There are 5 ways to turn a row about zero (a turn may also mirror it). The second row of each pair is the first, turned, with some noise.
Some pairs, each with its turn after it:
[-13  -8   0   8]
[-15   6  -4   2]	j_891

[-2 -5  3 12]
[ 6 10  7 -2]	j_408

[  1   4 -10 -16]
[-11 -15  -5   2]	j_408

[ -4 -11   0  13]
[-9  5 -7  8]	j_891

[  6   9 -18   9]
[-12   4   9  19]	j_424

[ -1 -17  13  13]
[-14   1  17 -10]	j_336

[-7 15  4 -4]
[  3  -8 -13   9]	j_424

[ 15 -14 -13   2]
[-10   1  19  -8]	j_424

[ -2  20   6 -13]
[-19  14   8   2]	j_876

[ 14  -6 -13  21]
[  7   8  12 -22]	j_408

[  0  15   7 -18]
[ -1 -20 -15   2]	j_424

[-13   1  21 -10]
[-22   8  -6   8]	j_336

[-12   6  -2  -9]
[-1 11 -9  9]	j_336

[19 -5 17 15]
[-14 -20   7 -16]	j_336

[-6 -5 -5 -2]
[-1 -8  2  0]	j_876

[-16  -2  16   8]
[14  6 21  3]	j_876

[-8 20  7  6]
[ 1 15 17 -1]	j_891

[ -8  -2  -5 -15]
[-13 -10   0  10]	j_408

[-8 18 -5 -8]
[ -2   3  19 -10]	j_891

[  0  15 -20  12]
[ -9  -8 -10  23]	j_876

[17 -3  8 20]
[ 16  14 -17   5]	j_876

[ 12  -1 -17   5]
[  1 -16   1  12]	j_891

[ 9 17 -4  8]
[  6  -6 -14 -16]	j_336

[  7  -3 -18   6]
[ -3  -7  10 -17]	j_408

[ 4 13  3  6]
[-9  3 -9  5]	j_424

New pairs. What belongs after each?
[-10   7 -14  -9]
[-10 -12  13  -8]	j_891

[-7  7 12  0]
[  3   0 -15   0]	j_424

[  9 -10 -20  20]
[ 19  -4  21 -13]	j_336

[-16 -20 -10  10]
[ 17 -23   5   6]	j_876

[  7 -12  20  12]
[-20 -10  13 -11]	j_336

[-21   8 -19 -10]
[-17 -20  12   9]	j_876

[ 9  5  0 10]
[  1   7 -11   6]	j_876

[ 19 -11  13 -14]
[-11 -24   4  11]	j_336

[-8 16 14  5]
[  0   3 -22   7]	j_424

[-9 14  2  4]
[14 -4 -4  6]	j_408

[13  2  0 -1]
[ 9 -4 -3  5]	j_891

[ 17 -20  19 -18]
[-19 -23  11  18]	j_336

[  5 -16 -17   6]
[  5 -17 -13   3]	j_876

[17 12 -4 20]
[  2  12 -19  16]	j_876

[ 1 -9  7  2]
[10  1 -1 -6]	j_876

[ 14  10  -4 -17]
[-13 -20   0   0]	j_424

[12 11  6 19]
[ 19   9  -8 -14]	j_408

[-18  20  -8  -9]
[-21  -5  15  12]	j_876

[ -7  17 -17  20]
[-4 -1 -1 30]	j_876

[-9  0  8  4]
[ 8  3  1 13]	j_408

[ 5 18 14 -1]
[16 14 12 -3]	j_891

[ -9  18  16 -13]
[  5  -9 -20  18]	j_408

[  2   8  20 -16]
[ -9  16  11 -16]	j_876

[ -3  -8 -16  20]
[ 1 21 16 10]	j_424

[  0  -1 -18  20]
[ 13  -2  18 -16]	j_408

[-13  19   4  -3]
[  4  -6 -19  18]	j_424

[ -8 -19   8   1]
[ 15  -6  10 -11]	j_876

[-17  -4 -11 -10]
[16 -9  7  8]	j_424

[  1  -3   8 -13]
[ -5   1   7 -13]	j_876

[-11   3  -3 -18]
[-2  9 -8 19]	j_336

[-19   6 -15  13]
[10  9  6 26]	j_424

[-19   2  -4  -3]
[ 1 22 -1  7]	j_336

[-17 -13 -12  21]
[13  1 30  0]	j_408

[ -6   0   1 -16]
[-2  3 -6 17]	j_336

[ -6  13  -1 -20]
[  9  -6  10 -23]	j_891

[16 10 18 -4]
[-13 -17 -13  -2]	j_336

[14  9 12  9]
[ -5 -13  -8 -14]	j_336

[ 2 -8  9  6]
[-10  -4   9  -4]	j_336

[-16  14  -2  10]
[-11  11  18   0]	j_891

[ -8  -9  19 -15]
[-10  11  -7  22]	j_408

[-21 -11   2  11]
[21 15  1  2]	j_424

[20 20 -1  7]
[-27   2  -8   8]	j_424

[-15  12 -10   1]
[ 12 -18   5   5]	j_408

[ 11   7 -20   4]
[  2 -12   1 -22]	j_408

[17  4 -8  0]
[-19  -5   7   2]	j_424

[ 13   2 -20   4]
[  1 -19   6  16]	j_891

[16 -9 11  7]
[-5 20 -3 -6]	j_408

[-2  8 11  3]
[ -1   3 -14   3]	j_424

[-11 -19  21 -18]
[-25   4  11  25]	j_336

[-12 -14  -3 -19]
[ -1 -16  11 -17]	j_876

[ -6  12 -21   5]
[18 12 -5 -3]	j_336

[ 0 18 11 -8]
[ -4  -8 -17   4]	j_424

[-17  15   7   6]
[18 -6 -3 13]	j_408

[14 -8  3 -2]
[ -8  -1   4 -13]	j_424

[-11  -8  -9   5]
[ 3 -3 19  2]	j_408

[-21 -10  10  14]
[-14  19  10  -6]	j_336

